There are 10 hidden switches. A switch that is on adds its own fixed numbers to the row, and there is some noise. The rows also spread widely along 14 directions, which tell nothing about the answers.
Known rows, each followed by its switches (1 for on, 0 for off):
[ 17 -19  -8 -36  19  -2  22  20  16  -9 -12  26 -10  -3  13  -8 -11 -14
 -17  -1  -1   6   4  11  -9  15  26  -9  28 -12 -14  18   7   6  -5 -12
  -2  -1 -19  10  -5  -4 -17]	0 0 1 0 1 0 1 0 1 0
[ 23  -9  -8   1  10 -25   2  16  36   4   9   9   2 -10   2 -18 -29  18
  41 -32  -4 -22   2  15  -2   2  -9  11  39   7   4  30 -18  26  18 -22
   5   0  -3  17   1  15 -18]	1 1 0 1 1 1 0 1 0 1
[ -6 -24 -17 -21   9 -31   2  -7   9   1  13  40   3 -22  40  -3  -1   1
  17  23   2   2 -17 -17  20   0   6  12  -3   1 -23  24  -8  13  21   6
  32  42 -21  16 -15  10 -29]	1 1 0 1 1 1 1 0 1 0
[ 29   0   6   1 -34 -27  22  -4  25  -7  16  31  -9  19 -10   1  -8  22
   5 -24   2  -1   1 -28  21  25  27   1  14 -12 -11  -7  11  -4 -17 -24
  17  -2 -44  24  -5 -14 -25]	1 1 0 1 0 1 1 1 1 0
[ -8 -26 -10  43 -22 -13 -12 -18   4  34  -5  21  -1 -30  17  28  24  19
 -10 -12 -35  -6  -8 -26  43  -8 -27  23   5  -1  11 -13  23  12 -12   4
 -14  10 -40 -15  -9 -24 -32]	1 1 1 1 0 0 1 1 0 0
[-10 -10  -3  32   3 -18  14  26  18  23  -6 -17 -16 -19   5 -12  11  35
 -14  -1   1   0  24   5  -3   3 -26  -4  16   6  37   2  -5  24 -10  -9
 -18   4 -10  -4 -36 -10   6]	1 1 0 1 1 1 0 1 1 0
[ -2 -30  -6 -18  15 -43  19  14  19   3  -6  -7 -14 -22   4  -2  30  18
  -1  -2  -8  14  12  24   9 -16 -13   4  23   2  16  12 -14  19   5  16
 -29 -14  -4 -37 -23   0  -8]	0 0 1 1 1 0 1 1 1 1
[-23  -2   6 -20 -47  11  16 -19  14  13  17  18  15  -5  15  -4   8  17
  -2  28   8 -21  -3 -35  14 -12 -20 -29  12   3 -28  -3 -16  16 -22  -5
  28  38 -11  17  -2  32 -20]	0 1 1 1 0 0 1 1 0 0
[  9 -10  -7   0  19 -35   8  16  16  -3   7  -7 -16  -6  -5 -16   1  15
  12   8   8  10  -2  10   5   2   3  16  -9 -11  17   4 -21   7  19   7
  11  -4 -10  -4 -16 -15  -4]	0 0 0 0 0 1 1 1 0 0
[-10   3  11  -3 -16   1   9 -12  26   6  14  36   7  12   8 -17  -9  22
   7   5  12 -11   1 -12   5  18  11  -6  14  -1 -18  20 -18   4 -10   6
  21  10 -10  11  -8  16 -24]	1 1 1 0 0 1 1 0 0 0
[ 15 -23   0 -11   4 -54 -10  28   2   5  10  -3   1 -22  53  -5  -8 -15
  12   4 -20   3  -8  -2  20  13  10   6 -20 -24  -1  -5  21  -4  -1   5
   6  20 -39   2 -42 -35 -26]	0 1 1 0 1 1 1 1 0 0
[ -7   1   7  -6  28  15  23  -8  42 -21   0  18 -25  22 -15 -45 -16  29
  11  10  41 -19 -13  15   2   1  -5  16  19  -9  -3  17 -58  14  15   6
   4 -25  -3  30   7  17  -8]	0 1 1 0 0 0 0 0 0 1
[ 18  -7  15 -30  24 -29  -1  19  27  -2  -8  19 -20   5   7 -22   4  -8
 -12   0  13  -7   3  18  12  10  37  -5  -8 -19  -4   3 -18 -24 -13  27
 -21 -34 -18 -30 -23 -14 -33]	0 1 0 1 0 0 1 0 0 1
[ 20 -21 -14 -24  15 -17   8   0  14  -1  -5  11   2 -12  -9  12  13  -1
   4  -1 -16  -6  -8  -3  13 -22  -3  -1  14   0  -3  -2   2  10   2 -12
  -9  -7 -17 -25   6  -5 -24]	0 1 0 0 0 0 0 1 0 1
[ -5 -13  -3   6  -7 -24  23  -8  15  -4   6  17 -11  -4 -14   1  28  39
  -7   7   3   5  13 -12  10 -19 -17   0  -4  15   3   9  -9   6  -6 -27
   8  10  -3   0 -14  12   2]	1 1 1 1 1 0 1 0 1 0
[ 32 -10 -11  16  20 -45 -14  30  21  24  19  26  -4 -16  15 -23 -30  -3
  25  29   9 -11  -7 -18   7  12  22  28 -22 -23 -10  22  -6  -6  23 -26
  56  36 -22  15 -22 -20 -40]	0 0 1 1 1 1 1 0 1 1
[-18 -20  -2  -3  18   5  15 -17   8 -17 -14  33  -4  -5  13   0  11   8
  -1 -10 -27   1  -8   3   7  -7  -7  -5  21  21  -1  13   6  16  -7 -22
 -24  10 -14  14  -1   2  -8]	0 1 0 0 1 1 1 1 0 0
[ 17 -16   8 -15  -2 -34  18   0  13 -23  -4 -10   0   4   5   3   1   5
  27 -36 -18 -10 -11  14   5 -10 -17   2  28   2  -2   0   0  20  -3 -20
 -27 -11 -15   4   5   0 -13]	1 1 0 0 0 0 1 1 0 1
[  2 -18   5 -14  17  -7  12   8  23 -11  -9  28 -12  -3  16  -7  11   6
 -21   0 -18  -3   5  -2  17   9  15 -14   2  -5   1  -3   5  -3 -25 -15
 -19  -5 -32   1 -23 -21 -21]	0 1 1 1 0 0 1 1 1 0
[-39  -1  18  51   8 -26   3  -9 -33   7 -20 -11   3  -7   3   5   4   8
  28 -27 -18   6  -6  27 -26   6 -25  21  31  31  12  29   8  22  10  -6
 -41  26  42 -14   2  10  -8]	0 1 0 0 0 0 0 1 0 0
[ -7   9  26   3 -20 -40  -9  20  -3   8  11  -7  12   3  21  -4   1   8
   8 -16 -13  -7  20   6  -6  17  11 -26 -10  11   1   2  12 -13 -26 -11
  -9  14   8 -13 -34   2 -12]	1 1 0 1 0 0 0 1 0 0
[ -3 -18 -10  -8  -6 -10   5  12   1  19  -6 -18  -2 -32  21  -1  11   4
 -13   1  -4 -23   1   1   5 -33 -42  -9  12   8   0  -8   7  19 -11 -16
 -13  13  -9  -9 -10  14  -8]	1 1 1 1 0 0 0 1 0 0
[ 12 -13  -4 -24  -9 -33  33   6  15  -1   9 -11  -5  -2 -19   1  18  19
   8  11  13   6   6  -7  -1 -14  -1 -11  18   0  -4  11 -17  14   4   0
  10   7  -3 -22  -8  11 -12]	0 1 1 1 0 1 1 0 0 0
[  3   3  18  -6   2 -15  -7   9  29   7   6  25   3   8  16 -21 -16   7
  12 -18   1 -13  13  16  -1  23  29  -7  18  -1  -9  27 -11 -12 -10  15
  -8 -10   0  -6 -21  11 -27]	0 1 1 1 1 1 0 0 0 0
[-21  -5   2  -3  -2  -5  21 -14  22 -11  10  25  -1  10 -10   0  14  36
  15  -7  -9  16  15   4   7  12   2  -2  22  15   8  28 -20  13   1   7
  -4  -1   2   4 -12  16  -1]	0 1 1 0 1 1 0 0 0 1
[-19  -7  20  36  11 -40  -6  -7 -10   9 -13  23  -2  -7  21  -7   5  -4
  19   0  -9  -6 -14   7  -3   3  -1  18   7  10  -7  19   3   3   3 -14
 -15  26  10  -9 -12  -2 -32]	0 0 0 1 1 0 1 1 1 1
[-11  -7  -6  12 -12  15   3 -15   6   2  -3  14   6 -11  11   3  -6   8
  11 -19 -19 -10   0  -2   3  -7 -22   1  29  18  -4  12   2  20  -1 -22
  -5  19   0  27  11  23   1]	0 0 0 1 1 1 0 0 0 0
[  8  -1   8  20 -15 -25   8  13   7  27   2  -2 -13   1  -7 -10   0  14
  -8   3  20   5   7  -4   0  12  13  12   7 -15   2   4   3  -6  -6  15
   2  -4 -13 -14 -20 -12 -19]	0 1 1 0 1 1 0 0 0 0
[-22   0  26  29 -25 -46 -12 -23  26  18  17  16  -8   3  15 -24  12  34
  25   3  25 -10  -9  -4  32   3  -1  24  -7  -8   0   2 -35  -6   3  50
   0  -8  -9 -16 -28   2 -32]	0 1 0 1 1 1 1 1 1 0

New rows, each followed by its switches (1 for on, 0 for off):
[ 20 -26 -11 -10   9 -19  20  16  26   5  -6  -5  -1 -18   0  -2   3  12
   8  -7 -15 -10   8   0   2 -15 -16  -7  34   1   5  16  -3  25  -7 -28
 -11   5 -17  -6  -9   0 -15]	0 1 1 1 1 1 1 0 1 1
[-14  -4  -2   4  13  -3 -12   9  29  14   7  16  -8 -11  16 -22  -4  23
  -2  -4   5 -14   9  19  10   5  -8   6   2   3  11  13 -23   2   4  14
  -1  -9   1   0 -18  11  -9]	1 0 1 1 0 0 0 1 0 0
[ 10 -13  -9  -3  37  -2  10  10  28  -3 -11  42 -11  -5 -16 -15  -3  16
  -5  -6  -6  -8  13  13  -7  -3  10   2  16  17  -2  37  -9   2   2 -31
  -3  -1   5   2  -3   8 -12]	0 1 1 1 1 0 1 0 1 0
[-24 -13  16  21 -14 -10  22  -8 -19   8 -25   3 -18  -5  26 -10   1 -11
  -9  -4   9   2 -22   9 -10   6 -13  19  38 -10 -13   1  13  21  -3  10
 -28  16 -14  13  -1   1 -24]	0 0 1 0 1 0 1 1 0 0
[ 17  -6   4  32  30 -37   6  25  19  10 -14  -4 -43   0 -26 -34   3  27
 -11 -12  29  -9  11  28  -6 -13  -2  31  -9   2  20  14 -15 -17   8  -5
 -20 -31   4 -17 -21 -10  -2]	0 1 1 1 1 1 1 0 0 0
[ 15   1  31  -6  12 -38  21  15  17 -25  -4   8 -17  21  16 -34 -14   1
  12   3  24 -19  -9   4  -9   6  10  -6  -1  -8 -17   7 -14  -3 -13 -37
  -4   6 -12  27 -22   0 -20]	1 1 0 1 1 0 1 0 1 1
[ -8   4  14  51   3  -7  27  -4  21  10  -8  28 -26  18 -43 -10  13  48
 -12  11  15  16  16 -16  -2  24  16  10   9   6  23  16 -17   6  -9 -18
   3   0  -3   2 -13 -17  -8]	0 1 0 1 1 0 1 0 1 0
[ -1 -16 -21  22  19  11   8   0  12   7 -11  18   6 -19 -14  14   0  20
  11 -22 -37   2  12   2  -5  -2 -16   2  35  33  17  32   7  30   6 -38
 -11  19   8   8   9  10   1]	0 1 0 1 1 1 0 0 0 0
[-12  -4   9   0   1 -29  28   4  -4 -14  -1  -7 -12   3   4  -6   9  12
  10   7   1   8  -3  -4  -3   3   0  -6  12   6   1   3  -6  14  -1 -15
  -9  21  -6   7 -15   0  -8]	0 1 0 1 0 1 0 1 0 1
[ 10  -8 -23  -7   1 -22   4  32   5  16   8  -2  -4 -20   3  -9  -8  10
  -1 -15  -5  -1  20  16 -12  -5 -13   2  13  10   5  13  10   9  10 -23
  11  11   0   8 -11  13  10]	1 0 0 0 1 1 0 1 0 1
[  1 -17   1 -20 -17 -27  39  13  -8  -1 -12  -8 -13  -9  17   2   4  -2
 -10 -16   6   8   4   9 -12   1  -3  -7  40   4 -13  12  17  19 -11  -5
 -22  14 -13   4 -11  15  -9]	1 1 1 1 1 1 1 0 0 0
[  3 -16 -24 -26 -15 -18  -7  12  22  29  11  15 -13 -30   7  -2  27  17
 -35   8   8  -5  15  -1  31 -22 -10   2 -19  -5   2 -13  -1 -14  -3  23
  13 -12 -23 -26 -21   5  -7]	1 0 1 1 0 0 1 1 0 0
[ 16  -6 -12 -38 -38 -37   7   0  14  15  26  11  13  -6 -12  14  22  13
   5  -4  -5   2  19  -8  14 -21   7 -14   6   1 -16   0   6 -12  -5   2
  22  -2  -7 -34  -8  21 -13]	0 0 1 0 1 1 0 1 0 1
[ 16 -14 -18  -2  10  -8  29  30  14  15 -14   8 -36 -12   2 -27 -18   1
 -25   5  33  -6  -4   8 -11   4  -8  20  28 -20  -3   0   0  21   9 -15
   9   0 -30  32  -1  -6  -7]	1 0 0 0 1 0 1 1 1 1
[ 10   0  17  23  -3  -7  24  -6  12 -13  -2  28   5  17  -5   3 -14  13
  18  -6 -13  -3  -3 -25  -7  26  12  -9  29   6  -6  18   7  24 -14 -60
   8  29 -12  35   0  -5 -23]	1 1 0 1 1 0 0 0 1 0
[-32   2  -3  27 -13  -1  23 -18   5  -2   6  37 -32  12 -11 -12   8  44
 -10 -10  19  15   2   3  12  21  -1  33  10   8   3   9 -12   3  11  15
   2  -1  -9  30  -5   8   2]	1 1 1 0 0 0 0 1 0 1
[ 10 -16   7   4 -12 -74 -14   7  15  18  14 -11  -8 -15   7  -6  18  18
  23 -14   2  -8   3  15  25 -22 -13  25 -16  -4   4   2 -10 -13  10  26
 -12 -17  -2 -44 -27  -1 -23]	0 1 1 1 1 0 1 1 0 1
[ 35 -11  -9 -58 -34  -9   7 -16  41   4  11  31   6   0 -31   7  19  11
  -8 -27   3 -27   9  -2  26 -36   8 -17  24   3 -30   0  -8 -16 -16   6
   0 -38 -14 -37  20  35 -27]	0 1 1 1 0 0 1 1 0 0
[ -4  -6   7  18 -17 -25  -3   1  12  23   8  -4   9 -12  13  -4 -17  11
  38  -8  -1 -10  -7  -3   2  13 -12  11  34  -2  -1  17 -14  31  13   9
   7  21   3   7  -3   9 -26]	0 1 0 1 1 0 0 1 0 0
[-21 -25  -5 -28 -12  11  24  -9  -5   5  -8  23  28 -18  28  29  18  -8
  -8  20 -41  11   3 -23  -2   4  -3 -40  36  14 -16  19  19  34 -25 -17
  -1  47 -12  -1  -6  10 -23]	0 1 1 0 1 0 1 0 0 0
[  2  -9   1  36  -3 -63  43  18 -21  13   3 -15 -27   2 -19   0  13  21
  10  34  18  36  -4 -21 -13  14   7  25   1 -10  12   7   5  19  19 -16
  19  38 -12  -7 -28 -29 -18]	0 1 1 0 1 1 0 1 0 1
[ -5  -8  26   1   1 -26  32  -1  19 -11  -9   5  -4  13  18 -11  -7   6
  22  -2   1   1 -10   4  -8  27  10  -9  46  -9   1  14 -20  38  -8  -9
 -17  10 -17  16 -11  -3 -31]	1 0 0 1 1 0 1 1 0 1
[-23  -2  17   2  15  -4  -5  -2  11 -11   0  19  10  -1  29 -11  12   4
  -2   9 -27 -11   6   1   5  -1   3 -31 -16  18   3   3  -3  -6 -28 -27
 -12  21  -4   3 -27  -1  -8]	0 0 0 1 0 1 1 1 0 0
[  5  -8  10  20  22 -30   6 -10   9  -1 -12  36   2   2  -5   0  -1   6
  22 -16 -12  -4  -9   3  -7   5  17  11  23  18  -7  40   1   7   4 -23
 -11  14   4 -11   0   4 -36]	1 1 0 1 1 1 1 0 0 0
[ -2   1  -5  -5  -7  -8 -18  20   9  23  13   4   6 -15  15 -11  -2  12
 -11  -7  -1 -15  21   8   5  -4  -9  -5 -18   4   0   5   5 -15 -11   0
   9   2   4  -7 -21  12   1]	1 1 1 0 0 0 0 0 0 0
[ -8  -3  13  26  16  -6  -8   0  -1   7 -18  10 -13  -7  17 -23  -3  -5
  -7  14   9 -27 -18   0   0 -18 -17   8 -11   1  -5  -9   2  -2  -9 -23
 -15   8  -9   9  -9  -7 -18]	0 1 0 0 1 0 0 1 0 0
[  1 -19  -3  35   9 -27   2  -2  -7  28 -17   0  -4 -23   9   1  10  -6
   7  16  -7 -11 -22 -13   4 -23 -25  22  13  -5   3  -3   9  20   5 -18
  -8  23 -17 -15  -2 -17 -32]	0 0 0 0 1 1 1 1 0 1
[ 11 -16   8  14  -5 -35  13  -1  17   0   7   4  -4  -2   0   4   8  19
  17   9 -12   0  -6 -21  18  -3  -6   3   2  -5   6   0  -6  17  -4 -24
   7  14 -23   0 -17 -18 -25]	0 1 1 1 1 0 1 1 0 0
[-39   3  22  13 -21   7  11 -21   0 -12  -2   2  21   5  15   0   4  19
  22 -35 -30  -8  17  19 -15   3 -22 -21  42  37  -2  29  -3  21 -19 -22
 -31  20  31  14  -3  44   8]	0 0 1 1 1 1 0 0 0 0
[-10  -7   0  23 -36   7  -1 -27  14  29   1  36  23 -10 -12  19  22  26
  -7 -12 -26 -22   6 -26  16 -20 -24 -10  23  20 -12   5  18   7 -29 -28
   1  13  -7 -19  10  16 -26]	1 1 1 0 0 0 1 1 1 0
[ -1  -7   5  10  -5  -7  11   3  28   5  10   8  24   0  -4   5  -3  28
  26  -4 -27  -8  10 -11  -1  11 -14 -22  28  10  12  23 -12  34 -12 -33
   9  17  -3   3  -7   1 -16]	1 1 1 0 0 0 1 1 0 0
[-12  -9  12  27  13 -30   6   2   5 -10  -1  -8  -1  -6   8  -7   1  20
  31  -7 -11  -2   2  10  -5  -3 -24   6   5  18  13  22 -14  21   6 -26
 -11  20  17  12 -13   5   2]	0 1 0 1 1 0 1 0 1 0
[ 19  -6  -5   6   6 -42   8  14  23  12   8   5 -14  -4 -20 -16   5  23
  13   0  12 -11   7   2   5 -18  -2  13   2   2   2  11 -12  -5  10 -16
   7  -5  -4 -16 -14   5 -19]	0 1 1 1 1 1 0 1 0 1
[ -6  -5   0  -6  11   1   8  -7  26   0  -1  25  -3  -3  -8 -10   6  16
   4   2  -2  -4   7   7   2  -5   2  -9  20  12   3  15 -22  13   1  -9
  -2  -2   4  -1  -1  16 -10]	0 0 0 1 1 0 0 1 0 0
[ 14 -21 -36 -35  40  38  32  20  26  -3 -25  25 -25 -15 -21 -14  -8   1
 -31  -3   4  -7   2  14  -9 -10  -5  -4  47   4   2  11  -8  27   7 -22
 -11 -13 -18  16  22   5  -2]	0 1 0 0 0 0 0 1 0 1
[  0  -1  17  -9  -9 -45   7  12  -1  23   0  -9   9  -6   7  -8   5  -9
  15  13  11  -4  -1   3 -18   3  16 -14  20  -4 -10  15  -8   8  -4  14
  -1  20  10 -40 -15   9 -37]	0 0 0 1 0 1 1 1 0 0
[ 16  -2   0 -40 -13 -19  33   7  18   2   7  40   9  10 -28  10  22  16
 -12  11  -8   0  26 -20  -8  -6  27 -44  20  20 -22  21   7  -1 -25 -48
  16  18  -4 -21 -10  25 -25]	1 1 1 1 1 0 0 1 0 1
[ -6  -8   3  14  -8 -48  34  19 -16  23  -7  13 -19  -3   1  -6   8  10
  -7  11  21  23   5  -1 -22  20  19  18  23  -3 -10  29  17   6   3   2
   4  29  -3 -13 -22  -1 -26]	1 1 1 0 1 1 1 0 1 1
[-14  -3  29 -12 -34 -26  24 -18  -4 -13   3  31   6  20  35   2  -1  -9
  14  -9 -13  12 -11  -6   5  36  31 -11  30 -10 -29   7  13   4 -21   5
 -10  19 -26  18 -16   0 -35]	0 0 1 0 1 1 1 1 0 1
[ -1  -7   2  17 -21  13   8  24  38  36  -5  -8   2 -16   3  -3  -1  28
 -21 -25  -9  -8  35   7  -1  22 -17 -20  48  -2  31   7  -7  31 -31   4
 -19 -16 -12  -2 -18  -3   1]	1 0 0 1 1 0 1 0 1 0
[  0  -4  10  32  29 -25   7  14  25  19  -2  25 -20   1  -9 -21   5  27
  -1  24  13   4   9  -2   3  20  20  16  -3  -7  16  22 -22  -1   4   3
   3   0  -6 -15 -30 -20 -29]	0 1 1 1 1 0 0 0 1 1
[ 14 -12  17   6  16 -10   8   7  35  -4  -8  -7  -7   1   3 -22  -6  11
  10   5   6 -28  -4   2   5 -13 -16  -7  12 -10   6   5 -25  17 -13 -23
 -13 -12 -12   2 -11  -4 -18]	0 1 1 1 1 0 1 0 0 0
[  0  -3  11  19 -16 -26   2 -15  28   4  24   4   7   3   1  -3  14  33
  23  24  -1 -14  -3 -36  33 -12 -14   0 -17  -9   5  -7 -26   5  -5 -12
  23  12 -23  -3 -22  -7 -22]	0 1 1 1 0 1 0 0 1 1
[-10 -17  -6 -37   2 -14   4   3  26   6  13  13  26 -18  18   0  30  13
  -4  20 -22 -10  20  -2   6 -30 -16 -42  -3  18   0  11  -7  10 -20 -20
  10  16  -1 -27 -26  21  -7]	1 0 1 0 1 1 1 1 0 0
[ -5  -1  16   0  -6 -13  34  -6  -3 -12 -14  22 -13  16  -7  -7   6   6
  -6 -10   6  -5  -7   2 -12   0   2  -3  28   9 -19  10   8   5 -16 -31
 -17   7  -7   9   2  11 -21]	1 1 1 0 0 0 1 1 0 1
[-18 -24   9  20 -32 -32   0 -18  -3  16   6   9  12 -16  30  24  28  16
   4   9 -31   9  -6 -29  32   0 -16   2  -2  -6   1 -13  19  12 -17   5
  -4  24 -31 -13 -27 -21 -27]	0 1 1 0 1 0 1 1 1 0
[ 13 -18 -10 -31  -2 -30  15  30  24   9  14 -11   3 -18  26 -17 -10   7
  13   8   4 -10   5   0   1  -3 -15 -15  15 -10   0   7 -11  26   0  -8
  16  15 -23  13 -22   4  -9]	1 1 0 0 1 1 1 1 0 1
[-10   6  27  16  -3 -28 -14   4  19   5   7 -29  13   4  13 -13   9  22
  21 -16  -2 -18  13  20   0  -4 -24  -8  -3   2  22   1 -23   3 -13   6
 -21 -18  18 -25 -23   6   3]	1 0 0 0 0 0 0 0 1 0
[ 38  -8 -12  13  42 -33   8  37  28  22 -10  -4 -17  -7 -41 -24 -14  16
  14 -15  18 -11   9  25 -24  -3   4  23  24  -1  19  37 -17   9  20 -17
  -1 -20  10 -31   2  -6 -20]	1 1 0 0 0 1 1 0 0 1
[-30 -10  -7   4  -7   6   4  -3   3  15  -3  30  -2 -16   5   8  32  19
 -33   3 -27   3  22  -2  14  -6  -6 -16  -2  22   3   3  10  -7 -25  -9
 -11  14  -5 -12 -18   6  -3]	0 0 1 1 0 0 1 1 0 1
[-26  -3  19 -17  16  11  11 -13  13 -18 -13  24  -7   9  28 -30   0  -5
  -3   3   5 -22 -10  22  -3 -10 -10 -11  19   7 -18   7 -18   6 -13  -8
 -24  -1  -1  18  -5  26 -13]	0 0 1 0 1 0 0 1 0 1
[ 21 -11  -5 -31   2 -24   0  16  46  -2  16   7  -8  -8   4 -18  10  27
  -7   3  10 -20  14  -1  24 -23 -10 -14 -16  -5   7 -12 -22  -4  -9 -12
   9 -22 -22  -5 -26   5  -1]	1 1 0 1 1 0 0 1 1 0
[ 21  -7  -8  14  -9 -37   4  22   6  21   3 -12  -3 -13 -10  -6  -6   7
  15 -26  -4 -10   8  15  -8  -8 -14  21  25  -4   2  11  10   5   7 -14
  -1  -2   0 -16  -1   1 -14]	0 0 1 0 0 1 1 1 1 1
[ -2 -18   1   1  12 -28  13  -8  -4 -10 -21  21  -2  -8   4   6  10   1
   8 -33 -20  -5  -8  18  -9 -14 -10  10  34  22 -10  21  19  13   0 -27
 -33   4   4 -11   7  12 -17]	1 1 0 0 1 0 1 1 1 0
[ 25 -20  -2   3   2 -36 -16  -8  27   1   7   5   2 -13  19 -10   1   3
  18  -9  -7 -33 -19  -2  28 -38 -28  17 -10 -10  -5 -11  -1  -2   2 -23
   3  -9 -29  -2  -7  -3 -22]	1 0 1 0 1 1 1 1 0 0
[ -7 -16  15 -14 -11   5  19 -14  44  -8   0  27   6   7  17  -1  10  24
  -4  -2 -13  -6   3 -13  22  15   1 -27  30  -9   6  -4 -15  26 -31   2
 -15 -12 -39   8 -20  -9 -20]	1 1 0 0 1 0 1 1 1 0
[ 22 -10 -15  22  12 -14  24  21  -6  -9 -12 -23 -21  -8 -14 -10 -17   7
   9 -23  -3  -8  -3   8 -20 -19 -31  18  23   9  10   1  16  24  12 -63
  -8  12  -3  36  10  -1  17]	0 1 0 0 1 1 0 1 0 0
[-10  -4   8   8  17  -9  -7   6  24  -4   7  43   6  -4  31 -30 -31  10
  30 -16 -13 -28  -1  15  -4  13  -3   3  15  20 -15  40 -12   8   4 -34
   8  27   6  40 -10  24 -21]	1 1 1 1 1 0 1 1 0 1
[ -5   2   4  14 -60 -29  -1  -6 -10  28  14 -21   7 -11 -10  12  14  23
  10 -27   6  -8  16  -2   3 -20 -29   5  12  16  -8  -2   9   0  -5   6
  -2   6  22 -15   1  35   6]	0 1 0 1 1 0 0 0 0 0
[-12 -20 -18  -5 -18  -3   5 -17   6   7   6   7   5 -24  16   5   1  14
  14 -10  -5 -13 -17  -4  17 -22 -43  15  24   7  -9   2  -6  32  12   3
   7  17 -13  20  17  22  -6]	1 1 0 0 0 0 1 1 0 0
